There are 4 hidden switches. A switch that is on adds its own fixed numbers to the row, and there is some noise. The rows also spread widely along 3 directions, which tell nothing about the answers.
In the rows, 128 means zero.
Some rows, each with its switches (1 for on, 0 for off) after it:
[ 99  80 128  67 176 173 216 130  89 153 162 131 160 133 141  88] | 1 1 1 1
[ 90  76 130  74 153 163 187 134 100 180 168 105 162 144 155 110] | 1 1 1 0
[121 138 156 123 117 158 152  85 122 141 141 115 127 143 160  77] | 0 1 1 0
[120 127 153 125 117 148 142  78 129 144 132 116 129 142 166  71] | 0 1 1 0
[ 77  87 115  92 169 176 195 126 101 175 150 109 166 143 151  95] | 1 1 1 0
[ 84  70 110  81 185 176 210 128  94 153 152 127 173 130 148  86] | 1 1 1 1
[139 122 150 101 124 140 158 115 122 160 152  88 129 142 130 103] | 0 0 1 0
[ 91 108 135  90 155 177 187 125  99 171 164 120 149 142 145  83] | 1 1 1 0
[147 118 146  95 154 143 196 129 112 109 149 134 130 110 111 130] | 0 0 0 1
[105 107 133  93 160 156 182 147 125 144 155 121 127 114 118 118] | 1 0 0 0
[103 122 125 126 168 177 201  93  95 121 132 132 150 132 152  73] | 0 1 1 1
[125 136 167 115 111 156 160  87 121 142 147 122 126 141 152  77] | 0 1 1 0
[125 117 131 111 155 154 182 124 118 129 139 109 138 125 125 142] | 0 0 0 0
[109 103 121 113 170 166 200  98  93 127 129 123 159 136 154  92] | 0 1 1 1

New rows. What belongs after each?
[132  96 148  88 134 143 173  96 110 133 142 117 148 134 158  97] | 0 1 1 1
[ 79  95  96 111 178 165 165 128 124 170 138  85 155 143 139  87] | 1 0 1 0
[138 122 169 102 118 146 175 108 114 127 150 137 127 118 147 130] | 0 1 0 0
[109  76 117 102 155 150 172  93 108 133 120  99 170 138 172 106] | 0 1 1 1
[ 76  70 111  83 171 169 186 131 101 180 149  99 177 147 164 112] | 1 1 1 0
[124  91 141  86 154 157 199 113  93 136 144 117 161 133 152 113] | 0 1 1 1
[ 93  34 110  53 170 156 190 136 100 164 148 100 186 135 161 120] | 1 1 1 1
[111 105 137  99 139 138 141 126 148 146 145 109 119 116 131 103] | 1 0 0 0
[ 72  63  95 103 194 169 201 124 105 120 120 140 166 109 158 108] | 1 1 0 1
[143 136 155  95 132 155 182 122 109 159 167 100 129 142 113 101] | 0 0 1 0
[137 131 149  96 133 152 180 120 113 160 163 101 129 148 115 104] | 0 0 1 0
[108  93 129  92 146 163 187 114  98 159 147  97 167 147 158 134] | 0 1 1 0
[122  94 140  90 132 154 172 110 105 159 152  96 162 147 160 130] | 0 1 1 0
[ 95  74 132  65 151 166 185 136  99 180 168 105 164 146 153 112] | 1 1 1 0
[113 102 111 108 151 147 163 116 119 159 131  73 159 145 143 122] | 0 0 1 0
[114  84 121 103 173 160 208 113  97 107 127 136 166 112 151 147] | 0 1 0 1
[136 135 138 127 164 150 193 106 119  93 127 143 121 109 119  91] | 0 0 0 1
[ 75 105 103 107 183 173 183 130 115 175 145  95 154 140 129  84] | 1 0 1 0
[ 83  67 115  84 173 160 186 120 106 154 138 114 169 130 161  86] | 1 1 1 1
[137  99 167  73 108 148 163 112 111 161 164 102 142 141 154 125] | 0 1 1 0
[132 133 132 110 164 162 197 112 107 129 147 117 133 134 120  76] | 0 0 1 1
[102 120 132 104 147 160 163 129 126 170 154 104 129 140 121  62] | 1 0 1 0
[ 80  58 104  78 192 170 207 127  88 157 146 115 179 138 156  99] | 1 1 1 1
[117 110 143 115 141 154 173 105 114 119 133 126 138 123 159 138] | 0 1 0 0
[123 102 145 103 138 145 168  89 118 129 133 120 144 131 161  79] | 0 1 1 1
[118  85 129  66 167 155 195 146 107 161 170 106 146 130 113  92] | 1 0 1 1
[ 92  72  97 102 182 146 166 130 134 121 121 111 148 108 136 102] | 1 0 0 1
[ 85  93 101 127 162 143 135 114 151 133 113 100 132 119 147  95] | 1 0 0 0
[127 100 129  98 137 141 155 117 126 163 144  76 149 145 136 124] | 0 0 1 0
[ 96  35 114  52 166 151 189 138 100 166 156 101 176 132 159 116] | 1 1 1 1
[ 89 140 122 155 165 176 179  84 115 109 108 143 138 118 160  98] | 0 1 0 0
[109  93 153  55 148 168 201 144  95 180 184 121 150 141 131 109] | 1 1 1 0
[102  68 104  86 172 147 167 128 123 157 140  95 159 131 136  83] | 1 0 1 1
[106  63 109  83 175 138 170 137 132 129 135 110 146 110 133 123] | 1 0 0 1
[ 96  90 139  89 134 156 157 115 121 171 155 108 146 143 160  80] | 1 1 1 0
[109  84 119  84 182 151 191 142 119 127 146 127 142 104 118 112] | 1 0 0 1
[ 86  66  87  82 207 168 212 143  98 160 147  95 176 136 127 103] | 1 0 1 1
[112 104 134  96 148 166 194 113  94 157 153 107 161 148 154 126] | 0 1 1 0
[108 102 127 136 154 153 161  85 125  92 101 137 141 110 173  96] | 0 1 0 1
[117 124 148 133 130 154 158  94 126 116 127 135 124 118 160 107] | 0 1 0 0
[ 91 129 128 125 167 165 177 124 131 135 138 129 122 115 121  81] | 1 0 0 0
[ 89  70  99  82 169 154 166 141 120 185 147  69 168 147 141 119] | 1 0 1 0
[113 106 110 124 143 145 145 101 132 154 119  74 148 148 151 101] | 0 0 1 0
